The same things were measured in two ways. Each way mixes the same 10 hidden numbers, adds some noise and spreads widely along 6 directions of its own, which tell nothing about the thing.
Some things both ways: the first way, then the second way.
[-2.07  0.29  0.88 -0.24  1.32  0.64 -1.63  0.25  0.74  1.14 -1.24  1.75
 -0.64 -3.61  0.02  0.56  3.86  1.40  0.31]
[ 2.86 -0.05 -1.41  0.59  0.87 -0.78  0.69  0.68  1.21 -1.41  1.19  2.45
  2.25 -0.16 -0.32 -1.23  0.71  0.64  1.62  0.15  1.08  0.30 -1.78 -1.36
  0.02  0.22 -1.51 -2.34]

[ 2.55 -2.72  0.67 -2.15  0.85  3.86 -1.25 -2.56  0.36 -0.77  1.91  3.63
  2.17 -2.51  3.21  0.46 -2.66 -1.81 -1.80]
[ 1.08  1.08 -1.95 -1.82  4.01  0.21 -3.68  4.04 -0.33 -1.52 -3.06  1.11
  3.84  1.24 -0.09 -3.29 -1.84  0.76 -0.78 -0.86  2.59  2.41 -3.40  0.36
 -3.34  1.59 -0.62 -0.05]

[ 1.45  2.85 -0.36  0.94 -1.05  0.46  2.37 -1.93  3.35 -3.02  0.22 -0.04
 -0.13  1.90  1.61 -2.26 -0.54  0.96  0.83]
[-2.00 -2.14 -3.17  0.13  4.50  4.38 -1.21  2.81  4.53 -4.00 -1.50 -1.41
  4.52 -0.70  3.82 -0.84 -0.17 -2.52  3.45  5.18 -2.02 -1.17 -3.97 -2.38
  0.35 -0.72 -2.99 -1.00]

[-0.46 -2.22 -3.61  0.35  3.35  0.34  2.87  0.68 -4.24  2.10  3.38 -2.45
  3.59 -0.99 -2.77 -2.61  1.33 -1.28  2.20]
[ 0.13  1.30 -2.96 -0.60  2.67  2.40  1.59 -1.23  0.44 -2.09  0.50  1.94
  1.20  1.65  2.60 -1.06  0.12 -2.98  3.07 -1.00 -0.33  0.20  1.12 -2.12
  2.59 -1.48  0.68 -1.93]

[-2.23 -3.81  1.22  1.10 -0.21  0.01 -2.64  3.98 -1.40  2.15 -3.21  1.58
 -0.54 -1.50 -1.22  1.16  0.31  0.04 -2.73]
[-0.55  2.92 -1.71  2.20  2.74  2.59  1.97  1.11 -3.87  2.24 -0.76 -0.08
 -2.32 -0.96 -2.36  0.57 -3.48  4.14 -2.22 -4.07  1.81  2.95  4.43  3.20
 -1.16 -0.87 -0.03  1.86]

[ 2.32 -0.48  0.04 -1.43 -1.10  2.14  2.88  0.21  4.62 -2.08  1.92  1.43
  5.20  8.99  4.04 -3.22 -2.19  3.32  0.88]
[ 1.12  1.57 -1.12  1.63  3.52 -1.14  1.58  1.20 -2.47  0.47 -0.62  1.16
  0.67  0.73 -1.67  1.19 -1.35  1.51 -0.77 -3.22 -0.80  3.58  1.50  4.68
  0.52 -3.54 -0.75  3.03]

[ 2.55  0.40 -0.03 -1.74  1.05 -2.19  0.71 -2.30  0.72 -0.10 -0.59  3.07
  1.39  1.42  0.84  1.13 -0.58 -1.22  1.29]
[ 5.12 -6.25  0.72 -1.79 -2.30 -2.43  3.47  1.05  2.79 -2.33  2.34  2.66
  0.22  1.07  0.26 -1.59 -1.45  0.39 -1.14  2.26 -0.79 -2.70  0.48 -6.16
 -0.37 -0.16 -4.20 -3.80]

[-2.84 -0.91 -0.65  0.26  2.26  2.77 -3.80 -0.20 -3.56  0.19 -2.98 -3.85
  2.75 -6.67  1.10 -4.11  0.34 -2.01 -0.33]
[-0.85 -1.63 -3.13  2.08  3.81  3.90 -1.73  5.92  2.58  1.02 -1.70 -0.03
  3.63 -2.85  1.03 -2.99 -1.63 -5.75  3.91 -2.31 -0.03 -1.14  0.16 -7.01
 -2.31 -1.42 -1.82 -2.07]

[-2.57 -3.81  0.54 -0.07 -0.91 -3.13  1.52 -5.22  0.01  0.38  0.86  1.86
 -3.45 -2.08 -2.66  0.45  3.21 -4.06 -0.09]
[-0.42 -1.80 -0.10 -0.30  1.72  2.29  1.56  1.83  2.87 -0.57 -0.47  0.77
  1.08  2.41  2.58 -0.95 -0.96 -0.36 -0.56  1.78 -0.07 -0.75  2.89 -1.69
 -0.24 -2.28 -2.58 -1.81]

[-0.60 -5.00 -0.25 -4.97 -4.51  7.86 -5.62 -6.12  4.52 -5.25 -2.09  5.44
  3.19  0.61  4.12  0.17  0.18 -0.04 -1.00]
[ 2.44  3.22 -2.28  3.52  4.22  1.38 -0.47  4.33 -0.92  1.78 -4.69  0.37
  2.36 -0.67 -0.03  1.52 -1.48  1.65  1.61 -5.16 -1.92  5.61  4.58  2.95
 -2.01 -4.38 -4.28  4.89]

[ 1.14  2.24  0.70 -0.08  1.56 -1.04 -0.08  0.98 -3.70  1.76  0.44 -1.42
 -0.23 -1.01 -1.30  3.26  1.48 -0.71  0.96]
[ 0.55 -0.91 -2.21  1.09  2.67 -0.96 -0.34  2.00  0.59  0.34 -0.73  0.84
  3.10 -0.38 -0.50 -1.64 -1.22 -0.72  0.34  0.47  0.49  1.04 -0.66 -1.55
 -1.06 -0.39 -1.94 -0.54]

[ 1.48  0.13 -0.82  0.44  4.31 -3.59  0.12  0.58 -0.17  4.50  1.50 -0.64
 -0.63  0.76 -3.81  0.36 -4.24 -2.06 -0.55]
[ 2.07 -2.20 -3.03 -0.85  0.07  1.24  3.11  3.04 -0.89 -1.12  0.96 -2.22
 -2.90 -1.53 -1.31 -1.17 -1.53  1.47  1.25 -2.68 -4.51 -1.13  2.11 -3.48
 -3.29  0.92 -2.29 -0.17]

[-1.63  3.23  0.36  0.46  1.84  0.96 -0.20 -3.39  1.08  0.01 -0.33 -3.23
 -0.85 -1.06 -1.02 -3.36 -5.06 -6.35 -0.21]
[-3.05 -1.28 -3.19 -1.92  3.57  4.37  1.98  0.53  0.92 -1.72 -1.43 -1.36
 -0.01  1.19  1.06  1.01 -4.97  0.92 -3.80  2.65 -1.81  0.52  2.21  0.69
 -0.40 -2.25 -0.18  1.52]

[-1.49  0.04  0.14 -2.46 -0.92  1.85 -3.02 -1.21 -1.57 -0.92 -0.73  0.11
 -0.15 -1.90 -0.18  2.53  2.95  0.30  0.19]
[ 0.39 -2.73 -3.38  1.46  2.28  0.42  0.87  1.53  2.76 -1.16  2.33  1.51
  3.43 -1.07  0.69 -2.84  0.44 -4.56  3.91  1.22 -0.59 -1.24 -0.62 -5.83
  0.71  0.40 -0.54 -3.67]

[-3.65  4.82 -0.39 -3.47  5.51 -1.51  2.25  2.03 -7.04  4.56  3.21 -5.17
  2.58 -0.97 -3.07 -0.82  0.90 -0.79  0.03]
[-1.99 -2.17 -2.66  1.34  2.72  1.75  0.77  1.23  4.22 -2.02  2.47  3.09
  3.80 -1.87 -2.84 -0.40 -1.00 -4.08  0.96  2.77  1.54  0.81 -2.93 -2.46
 -0.18  0.59  1.39 -3.15]

[-1.35 -1.92 -5.17 -1.37 -1.39 -0.95 -0.32  3.06 -8.24 -0.99 -1.54 -1.84
 -1.59  1.17 -5.20  1.97  0.95 -0.22 -1.32]
[-6.67  1.06 -3.50  3.00  5.45  7.45 -1.14  0.78 -1.03 -3.50 -2.51 -0.43
  1.77  1.73  2.11  2.97 -2.04 -0.65  0.44  2.47  0.23  3.07  2.56  4.41
  2.17 -0.60 -1.65  4.09]

[-3.15  0.89  0.62  0.35  4.32 -2.08 -2.42  1.08 -5.19  5.03 -1.37 -5.85
 -2.42 -2.27 -3.67 -0.04  0.06 -4.80  1.98]
[-0.85 -0.60 -3.27  1.82  1.60  1.78  4.18 -1.74 -1.88  1.28 -0.06 -0.33
 -1.37 -0.65 -1.33  2.24 -6.17  4.68 -4.91  1.24 -0.26  0.90  5.40  1.26
  0.41 -2.08 -1.62  2.58]

[-0.12 -4.51  0.41  0.07  1.57 -1.68  1.45 -2.95  3.77  2.33  3.27  2.46
 -5.28  1.00 -0.57  1.46  2.27 -3.22  1.52]
[-1.58  2.75 -3.65  2.51  3.16  1.72  0.94 -0.09 -3.23  1.31 -0.13 -2.16
  0.12  1.09  3.05 -0.05  1.13  1.47  2.69 -1.10 -0.07 -0.54  3.06  2.31
  1.22 -1.75 -2.08  1.45]

[ 1.78 -3.62 -2.91  1.03  1.71  1.07  0.01  3.50 -2.46  0.40  1.86 -3.13
  3.45  1.56  3.20 -3.32  0.92  2.25  2.07]
[ 0.36 -0.01 -3.22  2.10  1.86 -0.22 -0.51  2.00 -1.54 -0.67  0.68  0.29
  2.18  0.49  1.09  0.24  1.18 -0.42  2.60 -0.65  1.21 -0.22  0.74  1.00
  0.42 -1.17 -3.20  0.91]

[ 0.45  2.99  0.17  1.68  2.66 -0.85  3.63  1.69  1.11  1.40 -2.40  2.27
 -4.16  1.94 -0.90 -1.22 -4.65 -4.11  0.81]
[-1.07 -1.58  0.11  2.17  2.37  2.89 -0.26  3.03 -3.05 -0.49 -2.34 -0.98
 -1.45  1.92  1.50  0.07 -1.43  3.07 -1.04 -1.01 -1.34  1.07  2.68  2.07
 -0.52  0.07 -4.59  2.90]

[-2.30 -3.99 -1.50  1.26  1.88  2.91 -4.49  6.97 -4.36 -0.45 -3.26 -2.73
 -1.97 -6.13 -0.36  2.31  7.75  4.55 -0.15]
[-1.42 -1.53 -3.94  0.05  3.36 -0.10  0.55 -1.72 -1.37 -3.09  3.05  1.63
  2.87 -0.10  1.35 -1.95 -1.84 -2.00  0.81  3.28  4.44 -1.25 -2.72 -1.30
  4.21  1.87  1.20 -2.37]

[ 0.13  3.22  2.27 -0.01  0.24  1.75  0.08 -0.85  1.46  0.77  0.85 -0.23
  0.62 -0.21  2.34  0.12 -1.29 -1.87  0.26]
[-1.38  1.05 -3.39  2.45  3.63  3.14  1.11  1.59  1.75  0.47 -0.47 -1.13
  2.10 -2.04  0.26  0.18 -1.11  0.01  1.79  1.16 -0.08  0.53  0.92 -0.01
 -0.36 -2.00 -1.59 -0.21]

[ 5.58  2.25 -0.70  2.64 -0.09 -3.39  2.74  4.85  1.71 -0.69 -1.84  2.25
  3.31  6.34  2.79 -0.93 -4.22  1.18  1.11]
[-0.82 -3.41 -2.04 -1.39 -0.26  3.11  3.93 -2.54  0.48 -3.40  3.01 -0.66
 -1.49 -0.42  2.21  0.69 -2.56  0.21  0.16  4.97  0.94 -4.61  0.76 -3.97
  3.14  0.11 -2.47 -2.92]

[ 0.81  0.08 -1.87  1.18  3.49  0.72 -0.33 -0.35  0.57  0.46  0.04 -3.45
 -0.28  0.65  0.18 -2.74 -2.95 -3.33  2.22]
[ 0.60 -4.52 -3.21 -1.22  0.19  0.76  3.28  0.84  1.27 -2.27  0.09 -2.85
 -0.14  0.11  1.42  0.15 -3.58  2.88 -1.72  5.22 -2.57 -1.74  2.98 -2.98
 -1.29  0.42 -5.20  0.80]

[-1.72 -2.76 -1.92 -1.68  0.78 -0.12 -2.44 -5.24 -2.86 -0.64  0.16 -1.61
 -2.72 -5.64  1.77 -0.98  3.38 -4.66  1.87]
[-1.16 -1.56 -1.90  2.99  2.08  0.18 -2.26  4.58  0.81  2.17 -1.50 -0.70
  3.71  1.32  2.98 -2.72  3.09 -4.51  4.66 -0.84 -0.23 -2.28  1.66 -4.16
 -1.37 -1.57 -4.83 -1.13]

[ 2.23 -3.38 -1.16 -1.36 -3.06  1.73  2.79 -2.34  4.01 -2.53  2.03  5.00
  2.95  5.31  3.19 -2.13 -2.37  0.08  0.01]
[ 1.74  0.63 -0.26  1.38  1.46  2.45  2.15  1.79 -0.25 -2.03  0.15  2.00
 -0.43  3.02  2.06  2.50  1.12  1.30  1.63 -2.77 -0.88  1.54  4.26  3.49
  1.72 -4.18 -2.85  1.02]

Other things, the second way, with their names:
(58): [-2.68  2.46 -2.05  3.58  4.54  3.31 -4.36  4.83 -1.76  2.13 -4.10 -1.10
  3.30  0.82  2.80 -0.59  0.53 -0.68  2.38 -1.82  2.82  1.00  1.69  1.85
 -1.77 -2.25 -4.52  2.15]
(334): [ 0.92 -2.43  0.26  1.47  1.92  0.04  0.49  4.43 -0.26  1.85 -0.81 -0.36
  0.22 -0.80 -1.40 -2.12 -2.35  2.22 -1.84 -0.59  0.99  0.11  1.35 -1.17
 -2.92  0.31 -3.47 -0.37]
(398): [ 1.91 -0.36 -6.16 -0.20 -0.15 -3.69 -2.63 -0.14  1.00 -1.75 -0.86  1.31
  6.44  1.26  0.11  0.52  0.03  0.46  1.09  4.21  2.74  0.06 -2.62 -1.22
 -2.45  0.50 -4.75  0.92]
(83): [-2.35 -3.56 -4.11  0.86  2.79  0.78 -0.15  6.32  2.93  0.08 -0.18 -3.18
  3.05 -2.09 -0.05 -2.55  0.26 -5.28  3.55  0.61 -2.55 -1.52  0.34 -5.35
 -3.81 -0.77 -2.78 -0.84]
(186): [ 3.29 -2.37 -0.94  3.48  1.27  1.03  5.86  0.82  2.57  1.06  2.76  0.86
 -0.71 -2.56 -0.23 -1.38 -0.85 -0.39  2.82 -1.68 -3.95 -0.53  4.40 -4.95
  1.22 -2.13 -1.71 -2.93]
(181): [ 0.01  0.79 -3.10  1.37  3.82  1.01  2.66  1.13  2.09  1.35 -0.42 -0.35
  2.21 -0.55  1.05 -1.79 -1.65 -0.79  0.90  0.07 -1.47  1.31  3.90 -1.78
 -0.49 -2.65 -0.24 -0.78]
(5): [-2.14 -3.40 -4.49  0.01  3.11  3.70  1.77  1.69  4.64 -3.50  2.64 -0.36
  3.01 -1.89  1.78 -1.90 -0.90 -4.82  3.51  4.36 -1.28 -2.47 -1.18 -5.92
  0.60  0.59  0.07 -3.81]
(250): [-3.37 -1.00 -5.52  0.89  3.56  2.03 -0.81  2.01  1.15 -0.90  0.92 -2.18
  3.61 -2.71  0.29 -1.50 -0.81 -3.63  3.37  2.78  1.09 -2.10 -2.61 -3.13
 -0.92  0.58 -0.73 -1.40]
(448): [ 2.47 -2.57 -3.64 -1.02  0.19 -3.04  0.90  2.28  2.62 -0.83  1.90  1.62
  3.93  0.35 -1.15 -1.64 -0.18 -2.00  0.54  1.10  0.90 -0.68 -0.20 -4.03
 -2.97 -0.49 -1.74 -2.47]
(349): [-2.03  0.30 -5.83  1.37  1.82  3.30 -1.47 -0.43  0.70 -0.18  0.46 -0.28
  3.21 -2.48  0.80 -1.06 -1.76 -1.15  2.32  2.63  3.53 -2.49 -2.01 -3.90
 -0.66  1.54 -1.35 -2.02]
(200): [ 0.35  3.07 -2.42  4.59  3.26 -2.04 -5.11  2.68 -3.34  3.65 -4.67  2.70
  5.29  2.66  0.77 -1.96  0.37  1.10  0.73 -3.42  3.63  3.67  1.62  1.95
 -2.26 -0.14 -3.96  2.72]
(393): [-1.34  1.50 -0.40  2.30  5.24  1.64 -0.04  2.20 -2.15  2.38 -2.69 -1.43
  0.84 -0.53  1.86 -2.01 -0.67 -1.45  1.95 -2.59 -0.22  0.80  0.44 -0.47
  1.23 -2.52 -1.71  0.90]
(37): [ 2.07  0.20 -0.22  1.82  3.34 -1.13 -0.19  3.55 -1.98  0.35 -1.89  2.59
  1.07  2.55 -1.47 -2.96 -1.73  3.83 -2.51 -3.50 -1.17  5.44  2.33  3.01
 -2.54  1.39 -0.39  1.76]
(13): [ 1.66 -4.04 -0.29  0.14  3.24  2.05  2.79  3.38  1.71 -0.96  0.74  0.57
  0.87 -1.23  3.05 -1.92 -1.97 -4.86  2.59 -1.75 -2.04 -2.12  2.23 -6.04
  2.48 -4.50 -2.38 -2.63]
(369): [-0.30 -0.50 -3.53  0.75  3.19 -1.45  1.03 -0.13 -2.91  0.55 -0.26 -0.51
  0.60  0.30  0.21 -3.91 -1.45 -1.51  1.35 -1.70 -2.54  1.02  0.93 -3.54
  0.31  1.94  0.16  0.37]
(314): [-1.79  0.01 -5.00 -0.48  2.66  1.91 -1.29  3.29  0.64 -0.67  0.22 -1.58
  2.44 -2.37  0.41 -4.06  1.18 -7.45  6.93 -1.92  0.82 -2.00 -1.00 -7.97
 -1.75  2.38 -0.13 -3.56]
(138): [ 1.55 -1.69  0.96  1.59  1.15  2.77  5.23 -1.06  0.51 -0.16  1.66  1.47
 -2.23 -0.57  0.72  1.88 -1.81  1.76 -0.50 -0.27 -1.60 -0.67  3.35 -0.40
  3.47 -3.94 -2.19 -1.04]
(358): [ 0.58  2.15 -4.58  1.39  4.43  3.23  3.17 -0.07 -1.40  0.05 -0.30  0.20
 -0.63 -1.08  0.93  1.03 -3.23  0.21  0.86 -3.79 -2.26  2.09  4.12  1.01
  1.86 -4.15  1.09  1.69]
(333): [-1.08  1.83 -3.14 -1.49  4.40 -0.30  1.12  3.24 -2.74  1.94 -2.80 -5.07
 -1.44  0.10  0.26 -3.78 -1.08 -0.30  1.54 -4.11 -4.24  0.89  1.68 -1.42
 -3.60 -0.36 -0.42  1.59]
(407): [ 2.50 -0.81 -0.17 -0.72  1.73 -3.43  0.22  1.93 -1.26  0.54 -0.81  0.10
  0.83  1.86  0.07 -2.32  0.22  0.33  0.07 -1.57 -1.17 -0.12 -1.43 -0.82
 -1.05 -1.68 -2.55  0.02]
(197): [-2.45 -0.11  0.06  0.93  3.49  2.04  2.34  2.78 -0.90  1.10 -0.96 -4.70
 -2.32 -1.92 -0.53 -1.46  0.33 -0.05  2.23 -0.75 -3.38 -0.77 -0.07 -0.65
 -0.81 -0.37 -2.05  0.21]
(278): [-0.82  2.34 -0.44  2.52  3.95  6.23  0.07  0.72 -1.70 -0.70 -1.14  0.32
 -1.22 -0.03  2.80  0.32 -0.10  1.47  2.32 -2.65 -0.27  0.07  0.41  2.19
  2.31 -1.95 -1.45  0.39]
(391): [-0.47  0.06 -1.55 -0.62  1.74  0.57  1.48 -0.13 -0.32 -1.59  0.08 -0.28
  1.04  1.83  1.66  1.53  0.09 -0.19  0.73  1.93  1.11 -0.36  1.01  1.18
  1.67 -2.96 -2.82  0.32]
(75): [ 1.43  1.38 -5.09 -1.21  1.91 -1.87  2.08 -1.08 -1.25  0.90  0.53 -1.71
  0.50  0.22  0.59 -4.14 -0.38 -0.01  2.24 -1.35 -2.89 -0.63  0.72 -3.81
 -1.36  0.99  0.71 -1.33]
(411): [-3.35 -0.37 -3.26  1.73  2.41 -0.50 -1.70  0.33  0.18 -0.27  0.04  0.96
  5.16  1.39  0.78  0.25  0.15 -1.89  0.53  4.43  5.02 -0.19 -0.38  0.77
  0.80 -0.66 -2.53 -0.25]
(252): [ 1.69 -2.76 -1.85 -0.74  1.83 -0.24 -0.50  4.05  2.23 -0.61 -1.40 -0.22
  2.52 -1.29 -0.90 -1.64 -2.85 -0.04 -0.79  0.78  0.16 -0.30 -1.82 -3.30
 -3.61 -0.35 -3.22 -0.74]
(288): [ 1.56 -3.05  2.51  0.37  0.66  1.67  1.81  2.90  1.36 -1.11  0.17  1.73
 -1.10  0.76 -0.69 -0.73 -0.36  0.32 -0.14 -1.18 -1.23 -0.55  0.11 -1.88
 -0.32 -0.72 -2.89 -2.06]
(95): [ 1.13 -0.08 -0.98  0.88  2.41  1.61  1.23 -1.48 -2.58  0.68 -2.28  1.05
 -1.44  1.34  0.46 -3.80 -3.38  2.83 -1.20 -2.12 -2.87  1.91  2.30 -3.58
  0.01  3.22 -0.54  0.06]
(209): [-0.22 -2.48 -2.29 -0.87  2.98 -1.62 -4.08  5.20  2.70 -2.07 -1.46  1.90
  6.26  2.23 -0.39 -3.31 -0.91 -2.14 -0.97  2.14  2.24  1.66 -3.54 -1.20
 -4.25  1.75 -1.15 -1.08]
(118): [-2.19 -2.52 -3.71  0.40  4.25  2.03 -2.43  3.61  3.59 -2.72  0.70  0.58
  5.44 -1.32  0.70 -3.29 -0.23 -4.75  3.10  3.29  1.78 -0.92 -5.08 -4.12
 -0.69  2.29 -0.23 -3.52]
(116): [ 1.88 -2.40 -1.44  0.19  1.89 -0.49  2.10  2.59  1.87 -0.93  0.35  0.31
  1.56 -0.16 -0.17 -1.41 -1.68  1.13 -0.31  1.20 -1.46  0.81  0.83 -1.79
 -1.52 -0.28 -2.41 -0.97]
(459): [ 3.59 -3.13 -0.21  2.31 -0.21 -4.25  2.68  3.23  0.04  3.48 -0.62 -0.87
  0.65  0.08 -0.42 -2.89  0.54  0.58  1.16 -1.78 -3.24 -0.32  4.09 -4.88
 -2.78 -0.89 -5.50 -0.32]
(340): [-1.21  0.54  0.88  3.82  4.06  3.86 -1.65  2.28 -2.71  1.01 -4.13 -1.09
 -0.34 -0.68  1.37 -2.44 -1.69  2.90  0.34 -0.73  0.94  1.57  0.55 -0.12
  0.32  2.14 -4.13  1.15]
(379): [-0.69 -0.25 -1.68  1.04  1.29  5.39  3.13  1.23  0.18 -2.70  2.09 -0.17
 -1.98 -0.61  1.91  1.87  1.22 -1.54  4.09 -1.36 -1.48 -1.67  2.55 -0.47
  2.11 -2.40 -1.71 -1.17]
(311): [ 0.02  0.81 -1.16 -0.90  2.84  1.90  1.17  2.71 -0.30  0.29 -0.68 -1.85
 -1.01 -0.07  0.72 -3.05 -0.10 -0.94  2.32 -2.77 -1.28  0.16  0.91 -2.02
 -1.81 -0.13 -0.37 -1.52]
(315): [-1.01  1.32 -3.75  1.21  2.19  0.15 -0.73  3.13  0.57  1.83  1.90 -1.48
  1.41 -0.51 -0.90 -4.98  3.25 -1.76  4.61 -2.44 -1.35 -1.41 -2.23 -2.80
 -4.03  2.59  1.43 -3.55]
(263): [ 4.13  1.06 -0.09 -2.77 -0.40 -1.49  5.84  0.19 -2.26 -1.56  2.24  0.55
 -4.34  2.88 -1.05  1.81  0.81  2.68 -0.62 -4.90 -2.58  0.86  4.28  3.98
  0.27 -4.41 -0.20  0.11]
(211): [-1.83  2.21 -3.38  0.90  2.10  1.61 -0.68  1.08 -1.69  0.64  0.12 -1.22
  0.93 -0.69 -0.51 -1.22 -0.11  0.57  1.73  0.05  3.56 -0.61 -0.51 -0.27
 -1.42  1.61 -0.88 -1.02]

Some of these things the first way, each followed by its name:
[ 0.72 -3.24 -0.01  1.57 -0.85 -1.97 -3.49  2.40  1.24  0.30 -3.06  0.50
  2.70  1.17  3.01 -1.53  0.92  2.87  0.46] => (349)
[ 0.59  2.65  0.34 -0.37  2.86 -3.01  0.50  1.30 -3.56  2.63  0.95 -0.28
 -3.83 -1.63 -2.30  5.59  2.91 -2.75  1.57] => (411)
[ 1.02 -2.42 -2.70 -1.07  0.38 -2.30 -0.12 -1.62  0.16 -1.76  0.99  0.52
  0.28 -0.23 -0.10  0.38  3.02  0.78  0.87] => (391)
[-1.30  0.08  1.02  0.73 -0.97  1.82 -1.61  0.22 -0.14 -0.70 -1.48 -1.03
 -0.28 -2.20  0.10  0.24  1.43  0.54 -0.51] => (116)
[-3.21  0.34  3.20 -0.63 -5.23  2.33 -4.71 -1.77  1.89 -1.88 -4.83  2.91
 -1.88 -2.23 -0.15  4.00  4.64  1.58 -1.56] => (186)
[ 0.01 -0.77 -0.40 -1.16 -3.75  0.68 -4.02 -0.96 -2.41 -2.81 -1.14 -0.92
  0.41 -2.03  0.09  3.32  2.10  1.43 -2.20] => (5)
[-0.01 -2.93 -2.67 -2.26  3.42  2.11 -2.15  1.03  0.08 -0.35  0.17  1.66
  3.76 -2.07 -0.54 -0.96 -0.70  0.22 -1.24] => (314)
[ 0.39 -2.72  0.88 -2.86  0.17  0.21 -2.29 -5.44 -0.63  0.05  0.76  4.44
 -4.59 -4.96  1.59  4.04  0.60 -5.95 -0.44] => (58)
[ 1.20 -1.51 -0.09 -0.57 -4.44  0.48 -1.79 -1.83 -0.21 -2.80 -2.50  4.61
 -0.36 -1.77  4.60  0.49 -0.47  0.33 -1.71] => (278)
[ 2.46  0.11 -0.20 -0.95  0.27 -1.74  0.96 -0.59 -6.02 -0.36  1.17  0.13
 -0.97 -2.65 -0.50  4.10  1.70 -1.44 -0.14] => (393)
[-0.14  1.58 -2.12  0.98  5.63 -0.78 -3.27  0.94  0.34  3.05 -0.27 -4.37
 -0.33 -2.48 -1.41 -0.85  2.36 -0.20  5.19] => (398)
[ 1.32  1.10 -0.59  4.10  1.48 -1.92  2.67  3.57 -3.58  1.69 -0.51 -4.85
  1.42  1.44 -1.03 -1.96  1.31  0.05  3.59] => (459)
[ 2.21 -0.29 -0.07 -3.08 -3.24  2.98 -3.11 -0.70 -2.43 -3.44 -0.18  1.45
  1.91 -1.34  3.81  2.91  0.10  1.64 -2.18] => (118)
[ 2.17 -1.33 -1.38  2.00  1.31  2.55  0.44 -0.75  1.18 -1.34  2.35 -2.77
  2.58  0.10  1.52 -4.04 -5.25 -2.10 -0.58] => (333)
[-2.25 -2.52  0.78  0.95 -1.88  5.60 -3.00 -0.05  3.13 -1.36 -5.39  3.45
 -1.30 -0.95  3.58 -1.84  2.04 -0.96  2.63] => (200)
[-2.05  2.79  0.32  0.73  1.49 -2.28  3.79  1.48  1.50  0.15 -3.38  2.32
  0.06  0.64 -1.00 -3.70 -0.93  0.46 -0.42] => (288)
[ 1.69  3.58 -0.82 -1.14 -0.01 -2.91  0.24 -0.21 -2.68 -1.61  0.83 -0.45
 -1.16 -1.39  0.71  1.28 -1.41  0.26 -2.04] => (197)
[-2.31 -0.33  1.53  1.03  2.55  3.45  3.64  2.88 -4.03  4.37  1.60 -0.80
 -2.64 -0.95 -3.50  0.60 -0.74 -3.43 -0.17] => (37)
[ 1.74 -3.90  0.03 -0.06 -3.17  2.79 -3.91 -3.09  5.00 -2.14  0.48  1.95
  1.86  1.36  3.63 -0.40 -0.68  0.72  0.25] => (75)
